The rows are grouped in 4 different ways at once. Each group adds its own fixed numbers to the row, and there is some noise. The rows also spread widely along 15 directions, which tell nothing about the answers.
Known rows, each followed by its group in each grouping:
[  2  -1   1   5 -12  10 -19   8 -25   5   8  -3 -13  -7   6   1  17 -28
   8   2 -16  -8   5   9   8 -15  -2 -21   6  11 -27  -9  27 -24  -5   5] -> (3) Q_720 (1) Q_161
[-17  18  -9   4  -4  32 -10  -5   4  -2  -7   2 -17  -6  18  20  25  -1
   0 -14  -5 -11  10  24  24 -14  21 -35  13  11 -23  -5  22   1 -27 -22] -> (2) Q_720 (1) Q_161
[ -4  -6   5 -11  -4  37   4 -21   6  -1  -9  -9 -18  -5  -9   9  20   2
 -22 -37 -32   3   8   7  20   2  19  -5  29 -17 -14  -5   1  21   7  -6] -> (0) Q_653 (2) Q_745
[-11  -8  10  16  11   5   9 -15   6   9  18  -6   7 -25   0   0 -32   6
   8 -12   4 -19  14  -4  16   6   3  10  -6  -4   3  11   3   5  -9   2] -> (0) Q_653 (0) Q_469
[ -3 -16  13  40 -13  -2  16 -18  -7   7  -5 -27   3 -26 -10  -5  29  -6
  -2 -18 -11 -11   2  25  12   6 -15 -22  30  -4 -14  -3  -2  -1  14  -5] -> (1) Q_137 (0) Q_745
[  9 -37  14  20   6   4  -8  -8 -17  -3   5  -2   7 -18  11  -3   1  -8
  -6  14 -12 -27  -6  -4   0 -17 -15  22  13  -5  -4  -3   5  -8  32  15] -> (1) Q_964 (2) Q_469
[-16  -1  15  20 -19  18 -11  -7 -24  16   6   9 -21   0  -7   2  16  -8
 -23 -22 -29  15  -7  -9 -17  -1   2  -7  43  -9   5  -3   4  -7   8 -12] -> (2) Q_964 (0) Q_745
[ -9 -20  -9 -30   8  15  16 -13 -13   0  17   6 -49 -17  20   1 -12  11
  -3 -32 -24 -10   7   2  10 -27  22  -8  19  -7   1  -9  18  38 -12 -29] -> (3) Q_137 (0) Q_745
[  9  -6 -16   1   0  17   3 -14   2   4   7  17 -27 -10  16  -6  -5  -7
  -5 -28 -12  -8  -5  21  -4  -8 -10  26  10 -33  -4  12 -10  -8  12  -3] -> (2) Q_653 (1) Q_745
[ -3  -2   3 -29 -13   4  -8 -28 -28 -20  -9 -12  15 -20 -17   8  12  -3
   4 -17 -20  -6 -12  13  -6  14  11  23   7  -3 -18  -3 -22  10  -9  -3] -> (2) Q_653 (0) Q_161
[ -9   4  -9  -6  -8  25  -7 -11 -15  -8 -19  11   3   6  13  15  26 -24
 -19  23 -11 -18  -6  11   4  -4  -4 -10  12  12 -26 -12  33   5 -14  -8] -> (3) Q_653 (0) Q_161
[ -7  -7  -4   8  -8  16  43   3  25   0   3 -26 -11 -17  10   3   8  -5
   9  -2   2  -5  18  15  27  10 -15  -9   5 -11 -13  -6   3  10   1  -7] -> (1) Q_137 (0) Q_745
[-10 -31  -9  10  14  22  38 -19  12 -15  20 -37  11 -38 -15  15 -17  22
  19  -2  -5 -17   4 -19  20   6 -19  12 -24  16   1  -4  17 -24  15  31] -> (3) Q_964 (0) Q_745
[ -1  18   0 -32 -27  13   1  10  -6  -2 -13 -14  13 -16  11  -6   7 -38
  16   4  -2 -19  25   9  23  14  -9  11   9   1 -16   2 -10  -2   1  -6] -> (0) Q_137 (2) Q_745
[ -2  -3   0  -2  -3  11  24 -13   2  -4 -15  -4  -4  -5  14  11  16 -25
 -17   7  -4 -22  -4  30   9   1 -14 -23   6  -1 -30 -11  38  21 -26 -12] -> (2) Q_720 (1) Q_161
[  0   9  11  -3  -9  19 -19  -4 -23   4  -1  10 -29  -9  38  -3  30   7
   4 -19 -14 -12  -2  10  23 -23  18  -1  17 -19  -6   3 -25  -7   4 -28] -> (3) Q_653 (2) Q_161
[-10  -2  11  24  12  10   8 -22   6  11  17 -11   3 -14 -13  10 -22  -6
  -2  -9  -1  -8   6   0  12   8  -1 -13  -6   1  -6   4  22   2 -18   6] -> (1) Q_653 (0) Q_469
[-20  10   6 -12 -11  10 -17  -3 -11   3   6  16   9   5 -15   0  -8 -17
 -11   0  -8  -3  -3 -12 -19  21   8  34   6  -1 -16   7 -18  -6 -17   5] -> (2) Q_653 (0) Q_161
[  0 -23  46  28  -3  12 -20  -1  -7 -12   5  -8  18   7  -4   4  35  -8
 -21  26 -14   0 -13  -7  17  -7  16 -14  11  -8 -28 -19   4  23  -2  -9] -> (1) Q_964 (0) Q_745
[ -9  16  16 -12 -19  31 -25  13 -20   0  -4  10  -2  13  12   7  24 -32
 -11  15 -18  -4   3 -12   7 -13  12 -13  18   9 -16 -11  24   2  -8 -15] -> (3) Q_720 (1) Q_745
[-33  12   4  23  -2   7 -14  -5 -13   6   4  21 -22 -17  31  -1  23  27
   3 -15   9 -26   2  18   8 -15  28 -14  20   4  -4   8 -25   2 -28 -46] -> (2) Q_720 (0) Q_161
[-16 -16   8  14   1  10 -13  19  -5  16  26  17 -24   3   0  -9  -2 -15
 -15   6 -14   0  13  -8  -8   1  12   1  14  -2 -21  -2  13   0 -11   1] -> (0) Q_720 (2) Q_469
[-12  11  -9  45 -11  21   2 -22   0   7  -5   5   0  -8  -3  13  12 -12
 -16   0  -9   6  -6  19  -8  19 -25  -6  22 -15  -4  10  21 -20   2  -2] -> (0) Q_964 (0) Q_469
[  2   7 -25  20 -19   2  -7  -4  -5   1  14  -3 -16 -32  12  12 -17 -11
  36 -13  -9  22   1  26  -1   0 -26   8   5 -27   1  10  15 -21   9  -4] -> (3) Q_964 (0) Q_161
[-19  -2   5 -19  -6  10  21 -21 -11   8   2  -9 -12  -3 -24   7  -8 -19
 -23 -19 -23  -7   4  -8 -12  18  -3   1  17  10  -8  -4  13   8 -19   3] -> (1) Q_964 (0) Q_161
[ -5 -20  31  34   3  -6  30 -20  11  10  10 -21  10 -28 -13 -15   3  14
  -1 -31   4 -13  -1  14  14  23  -8  15   2 -23 -12  10 -42   5  -1  -2] -> (2) Q_720 (0) Q_745
[ -1  17   4 -24   2  40  -1 -33   0  -2  -2   2  -5  15 -17  21  -8 -33
 -30 -12 -25   6  -7  -6   5  17  -2  -4   4 -14 -12  -1  32   5 -23   5] -> (0) Q_137 (0) Q_745
[-10 -16  19   4  16   7  30 -32   0  11  -7  -6   4   2 -23  -7  12 -22
 -48 -12  -8 -34  -1  18  15  18   0 -13   2  11 -43  -6  15  19 -35   7] -> (3) Q_964 (1) Q_469
[ -8   7   5  -9  -3  38  28  -9  12  -1 -10  -7  -4  -6  21   5  16   8
  -7  -8  -7 -10   5  -1  27   4   1  22   8 -15  -1   3 -19   8  11  -8] -> (3) Q_653 (1) Q_469
[-14  -7  19 -28  -7  48  31  10  -2 -19   5  -9 -16   9  28  25  18   6
 -16  41 -28   9 -13 -43   7  -6   1   2   3  -7   7 -26  35  31   3 -17] -> (3) Q_653 (2) Q_745
[ -8  25 -14  13 -15  22  14 -23  17  22 -14  -5  -2 -15 -13   5 -11 -25
  -3 -35  -7   0  17  21   3  29 -22  14  25 -15   1  21  -6 -14   8   6] -> (1) Q_653 (2) Q_469
[  1  22 -12 -21  -2  15 -13 -14 -11  20   5  14 -36  -6  21  -5 -15 -27
   4 -41  -2 -18  22  20  21 -14   8  -9   6  -7  -8  14  -6 -19 -21 -11] -> (1) Q_964 (0) Q_161

New rows, each followed by its group in each grouping:
[-28   9 -25 -13 -14  20 -35   0 -25 -19   2   0  -9 -17  -8  20  22   4
  13   3 -23  -5  10   6  -5  -2  31 -15  14  28 -22 -10  19  -9 -17  -9] -> (0) Q_653 (2) Q_161
[-11  -3   3   3 -12  22   6  -7   0   0  -9 -10 -16 -15  18  11  18   4
  -2 -17 -15  -2  12  14  24 -10   9 -19  29  -8  -5  -8  13  22  -2 -23] -> (0) Q_964 (0) Q_161
[  4  15 -23 -12 -19  10  -2  31  14   8  31   4 -40  -9  21  -2 -23 -34
  34 -10  -3  28  24  26  11  -2  -5 -10 -12 -27 -23   1  23  -2 -26 -13] -> (2) Q_720 (1) Q_745
[  7 -14  21   3  -7  14 -10  -9  -1   2   0  -5   5   0  -8   3   1 -23
 -11  -7 -20   2   3  -2   9  -5   7   2  20 -15 -14  -8  10  26   8  -1] -> (1) Q_653 (0) Q_745
[  5 -20  -2   1   0   6 -18  -8  11  14  -6  16  -4   2 -16 -10  -6 -32
 -19 -25 -14  -2  14  24   7   2   9  21  22 -15 -44   1  -3  23  -1  12] -> (3) Q_653 (0) Q_161
[ -6  15 -17 -19  -8  29 -27  23   2   8  29  24 -28   7  18   2 -32 -24
  18   5  -8  13  19 -23  -3 -11   6  23  -4 -13   6   7   8 -17  -1   2] -> (1) Q_653 (0) Q_745
[-17  34  10 -35  -9  27  45  11  37  23  11 -13  -6 -11   8  -3 -47 -23
  17 -23  14  -8  38 -19  34  33 -10  26 -21 -12   5  20 -18   6 -23  -4] -> (3) Q_720 (2) Q_745
[ -1 -10   5  -7  -5   9 -44   1 -22  -5  20   5 -17  -8  -5   9 -11 -15
   8 -11 -30  13   4   2  -3 -26  31  -5  26  -5 -13 -10  25  24  -1  -8] -> (1) Q_137 (1) Q_469
[  7  -2 -21  -1   8  34 -38  -4   2 -10   2  24  -9   0  23  19  -5 -19
   0   5  -7 -13   0  10  12 -32   5   6   1  -3 -18  -2  29 -19   1  11] -> (2) Q_964 (1) Q_161
[ 13 -45   1 -38  15   5  23 -14 -14   2   6   3 -28  -8  11 -14 -10 -25
 -25 -15 -22 -29   7  14  14 -22   3   6   6  -4 -29 -16  27  37  -7   3] -> (3) Q_964 (1) Q_469
[ -1   5   9  23 -19  18 -30 -15 -27   4 -23  12  19 -19  18   7  17 -13
  -4  -8 -12 -23  -7   9  -6 -19  -8  15  50  -2  14   9  -1  -6  35 -13] -> (2) Q_720 (1) Q_469
[ -3 -15  15   0   4  19   3 -24 -14   2  -7 -20  11 -25   3   7   1   4
   1 -19 -10 -31  11  -7  24 -15   9  -3  18  15   7  -3   2   4  16   2] -> (1) Q_653 (0) Q_469
[-15 -24  -3  36   2  -8   0 -20  -4  13  11   9 -16 -20 -28 -15  10   2
 -20 -39 -14 -14  -2  28 -19  16  -1   6  25  -8 -26   9 -18  -7  -5   1] -> (2) Q_720 (2) Q_745
[ -2 -14   6  37   2  -4  -5  -3 -12  -3   9  14 -10 -21  40  -8  15  14
   4   9   5 -24 -14  26   2 -20  -5   7  15 -22  -4   6 -12   7   4 -28] -> (2) Q_137 (1) Q_469
[-25  -5  12 -40 -19  -7  16  23 -35   5  25  -9 -25  -8   0 -15   3 -24
   1   9 -15 -10  21 -13  -6   7  15 -24   5  26 -20 -18  19  18 -40 -25] -> (0) Q_720 (0) Q_745
[-17   5  -3   6   1  17   5   1  16   0   0   6   1 -10  11   6  -2  -2
   2  -4   8 -21  10  11  10   3   5  10   2   1 -17   4  -4   5 -17  -7] -> (2) Q_720 (1) Q_161
[ 14 -56   3 -17   6   0  26 -21  -9 -20  20 -19 -31 -27  -2   2  -2  14
  -1 -27 -38  15 -17  17  -2 -14   4  13  16 -39 -12 -19   8  48  14 -10] -> (2) Q_137 (0) Q_745
[-20   9  -5   0   4  35   6 -11 -14  -2  25  11 -25 -11  20  13  -9  25
   4  -6  -7   1 -12 -25 -10  -2   0  24  -5 -10  24  11 -11 -32   0  -5] -> (2) Q_720 (0) Q_469
[-17  17  -3   2 -12   7   4   1   5  -4  27 -23 -16 -31   2   5 -10  12
  40 -21   1  13  18   9  23  10  14  -9 -13 -11  -3   6 -19  -3 -22 -20] -> (1) Q_964 (0) Q_745
[-13  16   1   9 -19  30 -26  11   0 -15  -6  -1  17  -2  19  24  18 -16
  11  36  -3   4   7  -2  18  -3   4 -11   6   4 -15  -9  27  -2  -8 -10] -> (0) Q_964 (0) Q_161
[-16  10 -18   6 -15   8  -4  -3 -15   3  33  -7 -18 -25 -16   8 -27 -10
  27 -13 -17  19   6  -7 -20  17 -14   4  -2  -4   7   9  21 -32  -7   5] -> (0) Q_720 (0) Q_745
[ 24 -31  10 -11  12  16 -26  -2   6   5   0  21 -15  10  18  -8   4 -33
 -19 -15  -8  -9   8  26  28 -27  18   5   9 -26 -48  -9   5  24  -8   5] -> (2) Q_720 (0) Q_161
[-21   7   5  31  17  24  -7 -25  13   2  22  16 -17  -2   0  24 -22  18
  -9  -9  -9   7 -16  -8  -1   0  10   3  -1 -19   2   8  18   6 -24  -9] -> (3) Q_137 (0) Q_161
[-11  19  22 -26 -15  29  17   8  -6   6  -2   1 -12   8  32   3   6 -10
  -6   6 -11 -10   4 -25  15  -3   3  17   8 -10   7  -1  -7  10  -3 -18] -> (3) Q_653 (1) Q_161
[-13 -12  38   2 -14   0 -25  20 -24  -8  19  -2  -5   0  10   3  18  -5
   0  21 -23  13   3  -1  10 -15  43 -26  19  -6 -24 -24  23  57 -26 -37] -> (0) Q_653 (1) Q_469
[-12  13 -14  23 -18   0   1 -30 -30 -11  -5  -6   4 -29  -8   9  23  -3
   7  -7 -15 -12 -23  29 -22  15 -23  -3  15  -2  -4   8   8 -18  -3 -18] -> (3) Q_720 (1) Q_745
[ -4 -10  -2 -44   0   9  19 -14 -10 -21   7 -22  -6 -18  -3  17 -14 -11
   8  -6 -17 -11   2   7  12  -2   8  -6 -14   9 -22 -16  31  25 -31  -2] -> (2) Q_964 (1) Q_161
[-12   3 -11 -39   0  21  20 -15  -1  -5  11  -7 -16 -15   1  15 -31  -2
  10 -16 -15  -1   8 -12   7   5   4  18 -10  -2   1   0  13  13 -18   0] -> (3) Q_653 (0) Q_161
[ 10   4  12 -20  -5   9  25 -34   8 -10 -11 -11 -17 -16  15   9  -3  -1
   1 -35 -18  -1 -10  31  13   5   1  19  14 -52  -3   6 -19  50  -7 -33] -> (1) Q_720 (1) Q_161
[-16 -33  28 -25  12  23  12   8   3 -19  19  -9  -3  -6  16  13  -6  23
  -4  18  -8 -13   3 -35  21 -17  31  16 -10   6  -9 -21   2  36 -11  -4] -> (2) Q_964 (0) Q_161
[ -7   5   0   4  -5 -15 -20 -22 -22  -6  14   1  -3 -31   0  11 -31  -4
  22 -11 -13 -11 -11  10 -17   1  -2  16   9 -15  10  12   3   9  -9 -18] -> (1) Q_137 (2) Q_161
[  9 -41   2   7  24   6 -11 -11  23 -22  16   3  14  -7 -13  10 -20  -8
  -4  18 -10   3  -7  20  12  -2  15  23 -19 -22 -47 -12  27  50 -16  13] -> (3) Q_653 (1) Q_469
[  2  -6  11 -26  -9  15 -31  13 -32   3  18   5 -28   8   3 -14  24 -23
  -3 -10 -19   5  13   3  10 -12  30  -3   8  -1 -34 -10 -17 -10 -12  -3] -> (1) Q_720 (0) Q_469
[ -4 -12  20  17 -12  13   1  -2  -3  -6  -6 -15  16 -12   8   2  27 -10
  -4  13  -6 -12   5   8  24   1  -1 -13  15  -4 -19 -10   6  12   2 -12] -> (0) Q_964 (0) Q_745
[  2 -18  14  12   5  -4  13 -15  23  -7   8 -10  25  -7 -26  21 -40 -33
  -9  14 -12   6 -12   8  -9  21 -21  12  -5 -19 -26  -6  50  41 -21  16] -> (2) Q_137 (1) Q_161
[-17 -15   2   4   5  10   1 -16 -21 -16  11   7   2 -19  11  12  -6  20
  -2  12 -11 -29 -21 -22 -22  -7  -5  33   3   6  15   2   0 -14   8   2] -> (2) Q_964 (1) Q_161
[ 10  -2  13   0   1  15 -24 -11 -12  -6   7   1   3   0   6  15  -4 -31
  -5  14 -15  -2  -3   6  18 -12   6 -27  -3  -8 -20 -12  51  18 -22  -9] -> (0) Q_653 (0) Q_745
[-20  -4 -23  17   1  24 -11   5  13 -10  -2  22 -21  -7  25  18  16   6
  -5  18  -6  -3   2  23   7 -13   9  -9  15  -5 -24  -8  27  19 -13 -23] -> (3) Q_964 (2) Q_161
[-11 -10  20   1  -6  10  -5  23   1 -14  30   0   3  -7  16  -5   4  14
  18  27   3   6  -5 -21   5   5  13  34 -21 -19 -11  -4 -34   1  -3  -7] -> (2) Q_653 (0) Q_745
[ -4   0  -6  20  13  19 -12 -15  14   0  24   7 -34  -7   9   5   0  11
   4 -25  -3  15   5  30  22  -3  20  -7  -7 -32 -23   7 -12   3 -24 -15] -> (1) Q_964 (0) Q_469
[ -9  18   7 -25 -14  16   7   1 -29  -9   6 -16  -8 -14  25  16   2 -15
  19  21  -8 -20  -1 -17   6  -4 -12 -11 -10  14   8  -5  21 -19 -12 -11] -> (1) Q_720 (2) Q_161
[-13 -14  28  -4  -5  -6  -4  26 -19  13  32 -19 -17 -35  28 -19  -9  15
  39 -14   2 -29  33 -21  33 -20  25  -2  -4  12   1   2 -27 -13   1 -10] -> (0) Q_720 (2) Q_161
[-16   1  27  33   4  18   4 -27  -7  11   7  -2  -9  -7  -4   8   6  17
 -21 -25 -20 -13 -17 -13  -1  -1   3   6  23 -11   8   9  -7  -8   4  -5] -> (3) Q_137 (1) Q_161
[-28  11  -8  23  -7  -7  -3  -8  -2  19   6  11 -16 -20  -5  -4  -2  -8
  -3 -27   4 -17  15  31   0  13   5 -18  15   7 -22  12  -2  -7 -35 -16] -> (2) Q_964 (2) Q_161
[-14 -13  17  34   4  10 -36  -3  -2   3  12  -3  10 -20  -4   8  -1   3
   6  -4  -7 -19  15   0  24 -16  28 -28  13  15 -15  -4  25  13  -8  -8] -> (0) Q_653 (2) Q_745
[-18   3  32 -15  -5  32 -10  17 -20 -14  23 -10 -11  16  10  12  31   0
  -4  37 -14  13  -3 -33  13  -2  29 -17 -12   8 -19 -23   5   2 -26 -12] -> (1) Q_720 (0) Q_469
[ -3  -8  21   5  -2  26 -16 -33 -28 -15  -7  -4   7  -9  -1  23  18   2
 -19  -5 -24  -7 -23  -4   4 -13   9 -16  20   0   0 -12  25  10  -2 -15] -> (2) Q_964 (0) Q_745
[  0 -25  21  -1  13  -4 -17  -7 -34 -14  30   3  -1 -13   9   4 -13  -3
   3  30 -11 -23 -23 -21  -6 -11  -3  19 -28  -1 -12  -5  12 -16 -11   9] -> (3) Q_964 (2) Q_161
[ -7 -17 -16  26  -5 -12  -2  -4  -6  21  13   0 -36 -19  -9 -18  12 -11
   1 -37 -10  -7  19  41   3  -2   7 -22  23   0 -35   1  -3  -9  -9  -1] -> (1) Q_653 (0) Q_161
[-29 -10 -15 -18   8  13  -9  -8  -5 -15  15  12   5 -17 -13  13 -25   2
   4   7  -6 -20   6 -10 -11   0  18  15  -3  23 -12  -4  21  23 -26  -8] -> (3) Q_720 (0) Q_745
[-15  -5   7  -6   8  24  28 -11  12   0   8  -6  -6  -1   3  18 -12 -13
 -19   8  -4 -11   3  -5  14   3  -2 -26  -2   8 -12 -13  47  27 -33  -9] -> (2) Q_137 (0) Q_745
[ 21 -21 -15 -11  13  26  -7 -16  -8 -10  17   7 -30  -1  19  15 -12 -17
  -2   3 -24  11  -8   8   6 -25  -5   3  -3 -25 -10 -11  41   6   6   6] -> (1) Q_653 (0) Q_469
[-17  26  26  27 -13  22  -7 -27 -21   2  -9   2  14  -8   9  22  12  -2
 -12  -2  -9 -18 -23  -9  -6   0  -8 -15  22   0  22   8  18  -7  -8 -27] -> (2) Q_720 (1) Q_745
[ -6   8   1  -2   5  27  26 -13  15 -12  15 -19   2 -16   8  21 -21   4
  18   8   0  -4  -2 -10  12  11 -14  20 -21 -13   9   7   8  -5  -4   4] -> (1) Q_720 (1) Q_469
[-14  -3   2  10  10  27   3 -19  -7 -17   8  11 -10  -5  20  11  16  20
  -9  15  -3 -22 -20 -10  -5  -5   0  15  -2  -9   7   2 -11  -7  -4 -17] -> (1) Q_720 (0) Q_745
[ -4  -4  -1  -1   4  38  -4 -10   5 -14  -1   1  23 -11  14  12  -7   4
   4  19   0 -18   1 -22  12   5 -10  50  -6  -9   8  10 -19 -23  25  19] -> (0) Q_964 (0) Q_469
[-12 -13  -3  33 -14  -7 -13   8 -11  14  17   5 -29 -17  -2 -15  11   7
   8 -28 -18  -1   8  12 -15  -8   8  15  35 -13  -7   8 -27 -14  20  -3] -> (1) Q_653 (1) Q_161
[ -2 -29 -25  55  -2  -6  -3  11  -4  -3  30   5 -12 -29  16   4 -10  -6
  23  31  -3   0  -7  13 -16 -15 -34  -5   3  -5  -7  -4  47 -20  17   5] -> (3) Q_137 (0) Q_745
[-17 -20  39  25  -6  11  -1   1  -3   7   1 -18  11  -3 -16   5  25  -2
 -20  -4 -16  -1   3  -9  15   0  18 -20  31   9 -26 -17   7  17  -2   1] -> (2) Q_137 (0) Q_161
[-18  -5  -2 -29  10  27  15 -29   1 -16   7  -4  -1  -6 -14  27 -30  -6
 -14   3 -19 -12  -5 -21  -5   5   4   5  -2   9   6  -8  37  30 -21  -3] -> (1) Q_964 (0) Q_745
[-11  -9  27  10  11   4  14 -19  -6  16  15   9 -18  -4   2  -2 -14  -6
 -26 -22 -11 -13  -6   5  -1  -1   9  -7  14 -13  -7   2  15  31 -28 -19] -> (2) Q_720 (1) Q_469
[-10  37   5   9 -13  30 -18 -15   4  -2  -2   0  21  -4   3  26 -18 -21
   8   8  -3   1   0  -9   9  13 -10   0   5  -9  12  11  25  -6 -11 -11] -> (0) Q_137 (0) Q_745
[ -3 -18  37  30   1  -4   9 -34 -21  -4 -11 -12  17 -15   4   3  32   6
 -20   3 -10 -25 -26  15  10   2  -3  -8  13 -10 -16  -6  -2  21  -7 -18] -> (3) Q_653 (0) Q_161
[ 27 -12  20 -19  -1  15 -10  -6 -19  -8  11 -12 -10   1  14  -8  22 -25
   2   1 -13  -5  -3   7  28 -12   5   0 -16 -22 -29 -10 -11 -10  -2   4] -> (1) Q_653 (0) Q_745
[  2   5 -22  16  -9   6 -21 -20 -20  -4  -6   9   2 -20   7  13  -8 -26
   7   4 -12 -15  -5  25 -15 -12 -16  -2  21   2   0   4  39  -4   8  -4] -> (1) Q_653 (1) Q_469
[-11 -12  26  14   0  16   8   8  -5  16  28   0 -27  -1  12  -7  -2   0
 -10  -7 -13  11   9 -14  15  -2  10  -6   8 -19  -5  -1   1   2  -8  -8] -> (0) Q_964 (0) Q_469
[-20  -6  -1  -6  11  32 -10   1  -8  10  12   9 -14   5  -3   1   9  -9
 -15  -3  -7 -15  17 -11  15  -8  22  -8  -1  26 -27  -7  11 -15 -19  11] -> (3) Q_720 (0) Q_469
[  1  -3  32 -12  13  15   5 -30 -15  -9   3  15   1  20   2  -7  26  -7
 -44  11  -3 -23 -35  -1  -2  23   1  35 -25 -25 -33   4 -46 -14 -33   3] -> (2) Q_964 (0) Q_161
[-24  21   6  15  -1  35  -7 -24   2   5  -1  -4  -6  -9  -6  31   0   5
  -9 -22 -21   7   2   3  18  -5  25 -36  24   7   0  -4  42  26 -22 -22] -> (3) Q_653 (1) Q_469
[-18   5 -33  13 -25   9 -11  19   4 -10  18  14 -32 -19  17   5   2  10
  29   1 -15  31   5  17 -21   0   4  19  26 -30   3   2  -7  16  10 -32] -> (1) Q_653 (0) Q_745
[-15   7  61  37   8   0 -39 -12 -29  22  18  26  21   6   9  -2 -18 -11
 -22  11   6 -23 -17 -27  -6  -8  14   1  10  -3  11  12   0   4 -24 -20] -> (2) Q_720 (0) Q_469
[-32  23  16  11 -28  21   1  19 -19   1  11 -11 -12 -10  18   9  31   6
  11   8  -9   3   5 -13   5  -3  12 -34  17  16   4  -9   9  -8 -16 -33] -> (2) Q_720 (1) Q_745
